The same things were measured in two ways. Each way mixes the same 10 hidden numbers, adds some noise and spreads widely along 6 directions of its own, which tell nothing about the thing.
Some things both ways: the first way, then the second way.
[-30  21 -46  15 -14  -9  -2  15 -44   3  33  24   5   4  -3  -9]
[-18  -7  -1  24   8   3   5  -2 -22  -8  28   5 -12   3  53 -12   8 -23
  13]

[-22  22  -7  -1 -19 -20   6  21 -42 -35  -6  34  11 -29  25   0]
[ -6  36  11 -10   0  -5   0  16 -23 -21 -43 -13 -30  36  10 -29   5   7
  -9]

[  5 -13   5 -20 -17  -8   1  23 -47 -54   0   6   9   1  27  -9]
[ 33  35 -19 -10 -13   7  -7  25 -24  27  12  16  -1 -11  50 -14   0 -17
  23]

[ 26  28   7  12   5 -27 -18  13 -14 -14 -17  10   2 -24   3  13]
[ 11 -24  42   3  46 -20  -1  -5 -26  -8  -9 -15 -11  12  -1   0  25 -21
 -43]

[-24 -13  22  45 -13  16 -41  22  10   9 -24   5  11   2 -15 -18]
[  0  -9  19   9  -5 -38   3  -7   4 -35  12 -22 -23 -19  -2  26 -23 -12
 -17]

[ 13  32 -16  18  20 -15  10  -9   2 -21 -15  16 -23   2 -12  10]
[ 20  -4   1  -5 -19  10  -4 -10  -2   1 -13   0  -7  15   4 -17  15   9
  15]

[-12  14  24  -1  -9  -2  10  19  -6 -21 -15  30 -17 -37  -8  17]
[ 15  -9  19  -4  23 -41  -7   6   9  14  15  16  -6 -48   2   3   7  10
 -26]

[ 12  27 -20 -20  -1 -11  15 -21 -55 -18  30  -2   5   8  -1  13]
[ 16  -2  19  14  39  17  -9 -11 -13   7   8  16   5  -2  17 -29  30 -15
 -15]

[ 29 -25 -24  48  46 -18  33  -1  60 -20 -52  -2  -2  69 -33  27]
[ 24  34 -25   5 -29  29 -18 -40   2 -15  -3   1   6  34 -17  17  16  -2
  23]

[  8  13 -15  21  47   7 -10 -13  23  35  -9   1 -53   2 -46  -6]
[  5 -38  28  10  14 -27   6   7  -8   7 -25  -4 -27  -6 -10  -9 -11  22
 -19]

[ -8  11   3   1   3 -24 -28  -7  -9 -11   7  -7  -6 -15  41 -23]
[-25   7  11   8   1 -35  19  13  16 -54  15 -18   7  -2  -4   4  -8  12
  -6]

[ -3  19 -31 -23  -7 -11   5 -10  11   7  24  13 -19  34   2  15]
[-21 -14 -24  26  -3  12  34   8 -11  -4  -2   0  -2  -4  49  -7   3 -15
  22]

[ 28  16   3  -1  17 -16 -51 -22 -18   7  54 -22  32  18  22 -25]
[  5  23 -14  30   8  24   9   3 -22 -30 -28  -3  -4  25  20 -24  24 -26
  -7]

[  3   1  -2 -15 -14  16 -12  16   0  -3  -5   6  -1   2   5  -2]
[-12  12 -25   4  -1  14  16   3  -4  10  -9 -12   6   1   7  -6   2  -2
  12]

[ 34  -4   3  17  18  -4 -40  14  33  -6 -22 -13  -4  15   7 -26]
[-11  -8   2  -6  10 -25  26  21 -24  -3  18 -16   5  -4  28   8  13 -16
  -5]

[ 24   8  14   3 -43  39  21  -2 -18 -41  21 -15  44  28  12 -22]
[-13  11  10  11 -16  10  10 -46  -1  14 -10  11 -19  -2  -5  -5  24  10
   0]

[-13   1  45 -30   2  25 -13   6  27 -13  -8 -29 -12 -24  28   4]
[ -3  10 -16  11  18   0   6   5 -10  26 -37  15  -5  -9  15   8  -6  10
  32]

[ -3 -12  23 -16   3  23 -15 -35 -38   0  14 -27  -4   6 -27 -24]
[ 14   0   5  18 -36   2  24  -6   6 -22  -1 -19   0   5 -18  -3 -12   6
   6]

[ -4  13   5  19 -20 -22  -1  37   3 -23 -40   2  10 -15  37   3]
[ 13 -24 -12  -2 -11 -33 -12  -1   4  -3   4 -22 -11 -17  -6  48 -47   4
  39]

[-34   6  27  11  17  19 -14  13  29   5  -4  27  -5 -16 -11  22]
[ -7   9 -17  11   8 -10  11  20  -9 -11 -14   7   3   8   7 -10  22  15
  -9]

[ 16  32 -12  24  10  -7 -15  -1 -23 -16  15 -42  28  23   4 -33]
[ 23  51 -14  15  26  34  -7 -28   2  -8  -1  28  30 -20  17 -11  31 -20
  38]

[-13  21  26  30 -16   9  -8  18 -14  -7  38   0   4 -10  -9  -4]
[ 17  16  12  25  19 -28 -26 -10  39 -28 -28  23 -16 -36 -24   2 -20  22
  -9]

[  8 -19 -37  12   4  24 -34   6 -20   6  18  -5  23  23 -29 -42]
[  0  -5   0 -10  -5 -24  -5  13 -26  23  39  -4 -16  -8  53  22 -19 -17
  15]

[ -8   3 -24  18  30 -13 -26  -4   4  27   6  15 -29   1 -10  16]
[  4   3 -17  26  19  36  -5  -4 -12  -4   9   1   7  16  18 -34  19 -19
   0]

[ 11 -14  -9  22   6 -14  24  38  36 -12 -33  23 -11  29  -9  11]
[ 11  34 -35  15  -3  20   8 -21  -5  25  21  20  21 -28   4   2  36 -15
   4]

[-14   4  14   2 -45  19   9  -7 -43 -30 -14  15  28   0 -16   7]
[ 21  -9   8   2 -19  25   1 -42 -21  17  33  -1 -14  -6  32  -5  28 -35
   4]

Other things, the second way, with their names:
<1202>: [-18  19  -4  25  27   6  41  10 -41 -18 -16   1   2  -4  41 -11  34 -29
   4]
<1038>: [ 21   9 -20   8  -8  18  15  18   3 -34 -21  -5   7   2  16 -27   4  -2
  25]
<557>: [-17  -1  20  18  23 -11  24 -37   5  -6 -42 -12 -17 -13 -20  22  12  -7
 -25]
<1119>: [  0 -10  22 -22  18 -17 -14  -5 -10  -5   4 -24 -17  14   5  10 -12  -3
  -4]
<466>: [ 26  -6  20  -3  12 -50 -14   6  -5 -16 -21  -8 -33 -33  -7  27 -22  -4
 -18]
<907>: [ -7  -1  29   3   3  -9   0 -21  -1 -13 -23  -8 -11  35 -28   0  14  25
 -12]
<43>: [ 32 -12  -4  14  -7 -12 -45 -12  28   1  -6  17 -10   5 -24  12 -34  32
  12]
<1125>: [ 10  -7  12 -18  -3 -17  -1  12   1 -11 -23 -12  -7  11   9   2  -9  13
  16]
<793>: [ 19   8 -16  11  10  19  -2  -7 -32  20  21  14  -4 -12  47  -7  27 -37
  -3]
<751>: [ -3  27 -10  11   1 -29 -44   1  42 -32 -25  15 -18   3 -35   1 -31  46
  -1]
<660>: [ 18 -10  14   2 -31  -9   3 -49  -6  14   1 -10 -26  -9  -9  33   3 -10
  -3]
<373>: [-14   5  -8  30  15   6  30   1 -30   6 -22 -10 -12   7  -1  -4  13 -17
 -21]
<45>: [ 41   1 -24   2 -12   3 -30   5   7   6 -17   2 -14 -10   4  11 -40   4
  34]
<931>: [  5   8  27 -18  15  15   3  -6 -33  18 -28 -15 -36  18  39 -27  14 -26
 -19]
<1073>: [ -3   8  -8  -9  28 -18 -10  38  -8 -14  12  -7   4  -5  31 -14  -4  -5
   2]
<91>: [  0   9   7   0  11 -38   4  30  -1 -27   8  -6  14   3  -8  10 -15  20
   7]
<1075>: [ 13   1  -6  13 -37 -13  -5   4 -12 -23  -5 -24 -16  48 -38  15 -32  20
   2]
<1101>: [  9 -13  -8   9  -5  -7  -9  -8  13   7   6   1   3  -4 -15   2  -3  21
   8]
<101>: [ -1 -38 -12  19 -22   0  30   3  -3  -9  29 -14   9 -13   7  -7   2   2
  15]
<469>: [ 29 -18  10  14  33 -35 -23  16   4  11   5  13 -12 -30   8  18 -26  -4
 -14]
<37>: [  5 -23   8  -1 -10 -22   2  -1 -28  24  44   3 -20 -19  28   5   1  -5
  -1]
<16>: [  1  38 -15   2 -10   9  -8 -17   8  -5 -17   9   8  10 -27 -16  28  22
   5]
<108>: [-18 -12  -4  19   6 -21  42  14  24 -39 -16 -20  24  -8 -21  10  -8  26
  13]
<785>: [ -3  52  -4  10  13 -18  -9  30  14 -23 -30   5  -6  -3 -18 -25 -17  24
 -15]
<918>: [ 12 -33   2  21  12  11  12 -10   7   9  39   9  23 -18  21  -9  13  -5
   9]
<423>: [ -4  18  16  11  -5  11  20 -21 -29   2  -6  11 -17  -5  17 -36  44  -8
 -12]
<908>: [ -3   6  13   8  -8 -21  -6 -10  -5 -10 -48  -4 -53  -2  -3   3 -19   8
  -8]
<593>: [  5 -32  14  -1   4 -37  11   9   2   3  56  -8  17 -34  -1  11   3   6
 -10]
<516>: [ -9  15 -12 -13 -16 -11  30  18 -24   2  30  -9  16 -12  22  -6  21  -1
  14]
<689>: [  1   6  -4 -12  25 -38   7  48 -22 -13  47  -2  23 -32  39   4  -1 -11
  25]
<1206>: [  9  10   1  10 -13   1 -28 -23   1   6 -41   4 -48   9  -7  -2 -23  12
   6]
<988>: [  9   5   4 -13  -5  -7 -33  -7  13 -20 -20 -16 -31   8 -22 -12 -25  20
   4]
<81>: [  2  32  17 -10  27  -6  15 -10  -2  -2  -3  18   9 -31  35  -7  43 -15
  -9]
<218>: [  2  20  17  12  21 -10 -11 -13   4 -27 -17  -7 -17 -11 -26  -8  -8   3
 -18]
<1014>: [ 18  26  21  -7  17  22   2   1   4 -38 -43 -28  -6  27  -3 -30  -6  -8
   8]
<432>: [  9  -6 -24   0 -11 -19   3  12  -8  20  11  -1  -1 -21   6  18  -6   3
   6]
<50>: [  8   8  -2  26  17  25   4   3  -3 -53  19  -6  16   0  27 -32   7 -29
  28]
<154>: [ 25 -32 -20  21 -15   2 -18 -25  17  19   7   4  -3 -27 -33  14 -22  19
  28]
<860>: [ 24 -11 -18   5 -19   1  22  32   5 -15 -17   1   7 -15  27 -17  -8  11
  29]
<41>: [ 15  -9  30  11  10  -3   0  -5 -33 -25   2  -4 -18  21  15 -13  14 -14
  -1]
<511>: [  1 -12  31  19  20 -37  -4   4 -10   9  15  16 -26 -30  -1 -15   2   6
 -48]
<970>: [ -1   0  24   1  29  -2 -12  -8 -30   0  53   3  -5  -8  43 -13  19 -31
  -4]
<632>: [  1  16 -16   6   0 -17   3  29 -10 -11  -8  -3 -11  -7  16   0 -11  -1
  -5]
<735>: [ 54  17 -36 -19 -13   6 -29  37  -3  19  14  22  23  -4   7 -29  16  21
  17]
<119>: [ 13  11  -1 -22  17 -40  11  43  -5 -12  17  -4  14 -31  14   1   1   8
  -6]
<711>: [-11 -27  14  11  16  -2   7 -34  -7  23  29  -1  -2 -22   5  -1  23  -9
  -8]
<594>: [ -6  40  13 -18  21 -18  -7  21  10 -37 -20  -8   5  16 -13 -26   6  25
  -9]
<868>: [ 26  17   7  24  16   6 -25 -27  18  -4 -29  30 -13 -11  -2   1  -4   0
   7]
<741>: [  6  13 -11   8  13 -29 -17  50  -5  -4 -16   5 -22 -10  30  -7 -46   3
  10]
<859>: [-14   1 -15   5 -26  -4  15   6  -5  -5  -6 -14  -6   7   7   5 -26  17
  51]
<151>: [-11   6  17   2  23  -9 -19 -28 -13  10 -32  -2 -55 -18  15   2  -3 -18
 -16]
<503>: [ 17 -21   5 -14  24 -23 -30  16 -18   6   1  -7 -20   2  25  14 -18  -6
  14]
<301>: [ -1  38   8 -18   4 -31   5  25  10 -43   2   0  17 -10 -13 -18  17  27
   4]
<509>: [ 13   0 -15  13 -20  30  12 -46 -20  30 -23   4 -26 -14  15  12  11 -20
  24]
<1093>: [ -1  15 -17  18  -2  -1   7 -10  13   0   8  14   7 -35  11  -1  -1   0
  18]
<775>: [ 11 -10  -6   8  -3  25 -11 -34  11  29  -9  12 -14 -13  19 -15  14  -1
  16]
<153>: [ 20 -30  19  -3  -8 -18 -11 -28  -9  28  25 -12 -17 -11   1  36 -12 -14
  -1]
<892>: [ 32   4 -16   2 -27  -9 -14  -6  -8  29  54  29  14 -24  26  15  11  -3
  24]
<742>: [ 10 -36  10  24  -2 -20   7  -1  12 -14  48   0  14 -26   5   8 -13   2
  13]
<313>: [  0 -43  18  35 -12 -39   8 -16 -12 -12  38 -17 -25 -23 -35  21 -19  -2
 -31]
<938>: [ 17  -2 -20   8 -24 -31  -3  19 -14   7   9  -7 -15 -12  -5  23 -22   5
 -10]
<1010>: [-15  11  -9  15 -22   4  22   1   3 -22 -51 -16 -14  34 -23 -11   2  27
   9]
<486>: [  5  35 -19   9  14  40  -8 -22  -7  16 -16  10   0   1   1 -36  26  -8
   0]
<1017>: [ 31   1  -8  14  -6   6 -35 -23  25   6   7  27  -8 -27  -9 -14  -1  17
   8]
<815>: [ -3  13  22  18  18 -16  19  12   3 -60 -13 -22   3  -2 -33 -25   1   8
 -23]
<1126>: [-27  24  -4  17   8 -24  18  18   6 -57 -30 -33  -2  23 -32   5 -14  12
 -16]
<141>: [ -2  -5   7  13  13  -4   0   2 -35  -8  21  -8 -14   7  18 -15  14 -18
  -5]
<753>: [-16  30 -38   9   4  30  16  10 -24  -6 -12  -8   8  26  35 -14  17 -21
  30]
<1108>: [-19   8 -35  15 -31  37  37   0 -12  -8 -15 -12  -3  11  46 -26  15 -13
  47]
<446>: [-16  18 -21   8  -4   8  27   1 -10  -7  37   3  31  -2  12 -12  37  -1
  17]
<135>: [  7  22  -7   8  11  16   5  15  -9 -12  -5   4  10   1  15 -44  21  -1
   4]
<567>: [ 27 -18  -7  33  15  -3 -25  -1   6  11  21  19  -4 -29  -9 -10 -18   2
  -4]
<600>: [ 10  -8  29   4  -3   3 -24 -28 -15  32   2  15 -26  27   3 -12  21   8
 -18]
<897>: [  1 -25  27  -2  10 -42  10  -5 -15 -11  18 -22 -22 -41   5  23 -13 -12
  -6]
<1137>: [ 11   4 -16   7 -10  13  -5 -16   3  20  31   9  24   9 -11   1  16  11
   9]
<1121>: [ 40   2 -23  23  -7   3  -6  15  -4  -6  32  10  15 -21  13  -6  -1 -15
   3]
<375>: [ 20  24 -42  -1 -59   2  -5   0  10 -31 -14  -3  -2  12 -11   5   2  20
  32]
<845>: [ -3   6  20  15   0 -15   1 -30  14 -26 -41  -1 -23   8 -17  11  -3  15
  -2]
<1179>: [  9  35  20  -5  31 -32  -1  26 -10 -24  14   4  12 -12  10 -12  12  -4
 -21]
<950>: [ 25   8   8   1  34 -29 -25  11  22  -6  -8   9   4 -36 -16   4 -20  13
  -6]
<359>: [ -8 -17 -26  33  -1  -1  17 -17  -5  22   5   0   0 -27 -18  17  -2   3
   8]
<733>: [ 25 -27   0   6  20 -18 -12   1 -20  27  52  19   5 -44  18   4  12  -8
   1]
<1201>: [  8 -20  -4   6  -5  -3  18 -16   8 -16  24 -15  26  -4 -13  21  10   2
  17]
<296>: [ 10  27 -22  13 -19   0  11   2 -10 -25   8   9  15  -3   9  -7  31  -1
  17]
<113>: [  8   1  11   0  28 -21 -20   9  13 -39 -23  -4  -9  -6 -10  -8  -9  17
   3]
<1135>: [  8  17 -26   5  24 -15  -2  32  -4  -5 -19   0  -2 -29   9  -6 -17  -2
   2]
<912>: [ -8  20 -34  14  12   3  23  21   2 -25  18  -6  38  -7   4 -10  24  -4
   4]
<32>: [  2  24 -15   4   8  -9  29  32 -10 -23 -22 -15  10  -4   7  -3  -3  -3
   6]
<961>: [-13   2  17   9  10 -15  29   5  -8 -19 -53 -27 -19  11  -8  -1   2   1
 -18]
<445>: [ 13  17 -21  -1  15   8   0  14  -5  10  -7  -2  12 -12  19  -1 -13  -6
  37]
<843>: [ 21   5 -39   9 -10  19  11  -3 -17  49   5   9   9 -21   6  -3  15  -5
   7]
<502>: [ 10 -19 -11  11   5  15  25   3 -16  11  30   2  15 -26  50 -11  22 -25
  21]
<273>: [-18   5  30  -6 -23 -44  -3 -20  -6   6  72  11 -18 -22  16  14  16   3
 -37]
<494>: [  2  -8  -5  21 -16  33  10 -32   9  -7  21   1  14  14   1 -21  22   2
  17]
<895>: [ 38  15   2  13  22   5 -24 -11 -11  24  -7  33 -11 -17  19 -13  27 -16
 -17]
<288>: [-11   8   5  32  -6  -5   2 -23   0   9   8  18 -23 -18  -9 -11   5   9
 -32]
<941>: [ 12  31 -29  32   7  12   9  -9   2  16   3  37  15 -37  14  -8  26  -7
   2]
<483>: [ 54 -44 -17  31   5  26 -47 -15   9  18  12  22 -14 -24  18 -10 -29  -9
  39]
<583>: [ 12   9 -14 -20  -2 -14 -26 -13  -9  41  35  15  -4 -25  29  24   7  -7
  24]
<220>: [ 17  12 -15  -4  25  37  -7   4 -13  12  -1   2  15   6  21 -33  24 -13
  16]
<49>: [ -7  41   3  -3  21   2  -3 -10 -12  -9  -5   5  -1  -2  11  -4  22  -7
  -2]
<75>: [ -4  10  27  -6   8 -28   2  17  19 -33   1   1   6   5  -5 -20  -1  28
 -11]
<1196>: [-36   7  15  12  11  -7  41  10   1 -54  -4 -29  14  22  -2 -17  17   4
  -9]
<103>: [  0  15  30 -22  34 -26   0  14  12 -37 -17  -2  18   9 -13 -18  27  30
 -13]
<1022>: [  7 -12   9   3   7 -13  -4 -22   2  23  22  15  -7 -47   7  -2  11   2
  -1]
<1100>: [ -5  -7 -13   7   1  42  17 -35  -3   7   5 -20  21  23 -17 -10  28  -3
  16]
<1076>: [ 14   7 -32  -4   5 -13 -24  27 -12  32   1  15 -10 -18  26  -5  -6   2
   7]
<899>: [-14 -17  16  14 -10 -11  41  -3 -15 -48 -48 -34 -24  23 -17  -7  13   5
 -13]
<572>: [  4  10   7  -2  -2  21 -19 -43   4  -3   4  14 -15  -8  36 -16  30 -16
  22]
<433>: [-12   7  -4  16  30 -23   8  15   3 -38 -30 -14  -8 -11  -8  14 -18   4
   4]
<33>: [ -9   4  33   2  17 -39   8   3  -4 -15  11   6   8  16   1  15  18  16
 -17]
<1210>: [  6 -40  12   0  12 -44  -5  13 -23   7  37   1 -23 -46  28   6  -6  -7
  -6]

Some of these things the first way, each followed by its name:
[-37   3  -3  20  18  -3 -15  38  27  48 -26  27 -44 -29 -16   0]
<359>
[  8   4  -1 -26  -9  -7   6 -28  -7  11   9  -2 -27 -37  -6   6]
<711>
[ -9  -3  12 -34 -18  19  20  15 -24 -10  -8  25   4 -14 -14  22]
<843>
[ -3  -2  19  -9 -38  26  36  -3 -11 -14   1  13  -4 -17 -25  17]
<1022>
[ 13  10 -21   7  20 -36  -4  30  22 -20 -35  23 -19  13  35  -2]
<432>
[ 21   6 -15   5   9  14 -26  12  -5  -4  -3 -30   7  23   5 -26]
<445>
[-25 -18  61  57   8  40 -23  17  31  12  -6  -6  16 -23 -50  -9]
<296>
[  6  22 -13 -44  -2 -32   9 -29 -13   5  40 -16  10   2  21  10]
<433>
[  2  24  35 -40 -42   0  -3   9 -13 -20   4   3  20 -22  18  -2]
<557>
[ 14 -11  15   4 -20  24 -15  15 -19 -27 -14  -9  23  -7 -11  -9]
<153>
[-19 -29  -4   2   3  31  12  -6  -9  14  25   7  -7  24 -19  -7]
<288>
[ 19 -20  23  19  -5   6  33  29   6 -56 -29 -21  18  23  31  20]
<91>
[  5  -8  -5  -5  -8   1  10 -18  -1 -19 -30   3   7  -6  -6  23]
<1119>
[-26  -3  39 -28   1 -13   7  13   1 -15   9   6 -22 -24  23  13]
<941>
[ 15  -3 -17  -2 -14  14   0   0 -21  -5  29   7  23  11 -10  13]
<1073>
[ 10  22 -12  11 -24  10  -9   8 -21 -10  12   3   9  14  -5 -13]
<1196>
[ 19  -2   1 -12   6   8   2 -13  -5 -10   4  -7  13  15 -24  -9]
<119>
[ 10  10 -11  24 -37   5  18 -12 -49 -11  31 -20  34  36 -13  13]
<50>
[-21 -22  -4  28 -17  18   8   3 -23 -10 -17   5  10   2 -16  10]
<970>
[ -5   2 -24  16  29 -11   6  13 -26 -17  13  16  -5 -13 -34 -11]
<892>
[ 28  39   8  26  22  14 -22 -15   8 -22   3 -15   7  -8 -18 -15]
<103>
[-15   9  25 -10 -12  24 -24 -13  -7   3   0 -10  -6  -2 -18  -3]
<502>
[ -3  -3 -16   2  -5 -28  19  -4 -35  -7   6   6  10 -12  20   8]
<141>
[ 15  -1  13  -7  -4  10 -14   6 -30 -25  32 -15  28  22  21   2]
<469>
[-12  30   7  44 -12   0   0  18 -20 -21 -12  -1   0  14  34  35]
<483>
[  9  28  -3  -5 -45  12 -22   4  -9 -17  20  -2  13  19  34 -26]
<1108>
[ -8 -14   7  -3   4  12 -13   3  21  34  11   4 -11  -1 -29   8]
<1135>
[ -1  31  17 -15  -6 -10 -26  -8   4 -28  -7  -1  -4 -17   0 -22]
<81>
[  6  10  25 -15   6  -2   4 -31   4 -22 -24 -21   4  -3   4  17]
<1201>
[ -8 -17 -11   3   5  -7  17 -21 -46  28  28   0  12  -3 -22 -10]
<313>
[  1   7 -24  -7  26 -42  10 -13  19  -2 -30  12 -43   5  25  12]
<486>
[-34 -39  -5  51  17  16 -15  20  13  -5 -33  32 -16  -8 -28 -36]
<273>
[  4  23 -18   2 -12  25 -22   1 -35   5  18  10  17  -4 -24  -1]
<220>
[  3  14   1  35  14  19 -14 -17  14  24   2  -5 -15  28 -50   3]
<1038>
[-13  26   3  19 -13 -12  -5  31 -10 -37 -30  21  18 -20  33  25]
<503>
[-23 -21  26  -9   3  12 -20   2   2  -6   0   2   3  -6  10  -2]
<632>
[-18  -1   1  19  12  28  -8  13 -31  -9   9  31 -15 -48 -43   6]
<600>
[-11 -21  28  -7  -4   5   4 -11  22 -13 -17 -10   3 -12   0   8]
<49>
[-28  15  13  51  -1  17 -12  15   4   2   4  29  32  -8 -36  -6]
<375>
[  8  10 -34 -14  14 -24   3 -16  -7  -5  -2 -21 -25   1  29 -28]
<859>
[  3  21   2   5 -15  19 -12 -17 -25   2  17  -6   9  12   1 -14]
<101>
[-10  16  10  39 -18  11   0  45  -6 -48 -41  21   8  -7  20   5]
<594>
[ 19   0 -18  -5 -12   0 -11 -26  21  23  19   0   8  12  -5 -13]
<151>
[ 13 -25   6  19  18  -3  32  -9  21  -1 -19 -10 -10   9 -24  26]
<733>
[-10  13   8  16   6  -2  31  15   6 -31 -37  22 -22 -24 -12  32]
<907>
[-13 -28  30  34  -8  42   3  22 -11   4   1  -7   9  14  -5  16]
<567>
[ 14  27 -20 -11 -22   3  18  -1 -16 -21 -27   9   5  15   5  21]
<1100>
[-11  10   5 -18  12  -2 -19 -15 -37  19  36  -4 -10 -45 -32  -1]
<950>
[ -4   4  -9  -3 -21  -9  25  -8 -41  -5   8   4  14   6  -2   2]
<218>
[  2   0  46   1 -43  51 -17  26  -1  -2  -1   1  17 -12 -29   2]
<961>
[ 25  13 -13   2 -27   8  24 -15 -31 -30 -21  -7   6  44 -23  25]
<1014>
[ 11  16 -16 -12  12  10  -4 -37 -38 -16  38 -10  -5   7 -16 -13]
<75>
[ 28   0 -12  45  25  18 -29  -9  -4   6  16 -44  -3  41 -12 -38]
<742>
[ 13  -6  46  57  26  26 -48  44  34 -39 -33 -23   0  -7  20 -28]
<33>
[ -6  25  17  17 -15  12  -4  10  -4 -14  13  -2  12  -7 -10  -4]
<845>
[  8 -10  18  -3   4  -3   6  -2  35  12  -1 -17  -8  12 -14   4]
<1202>
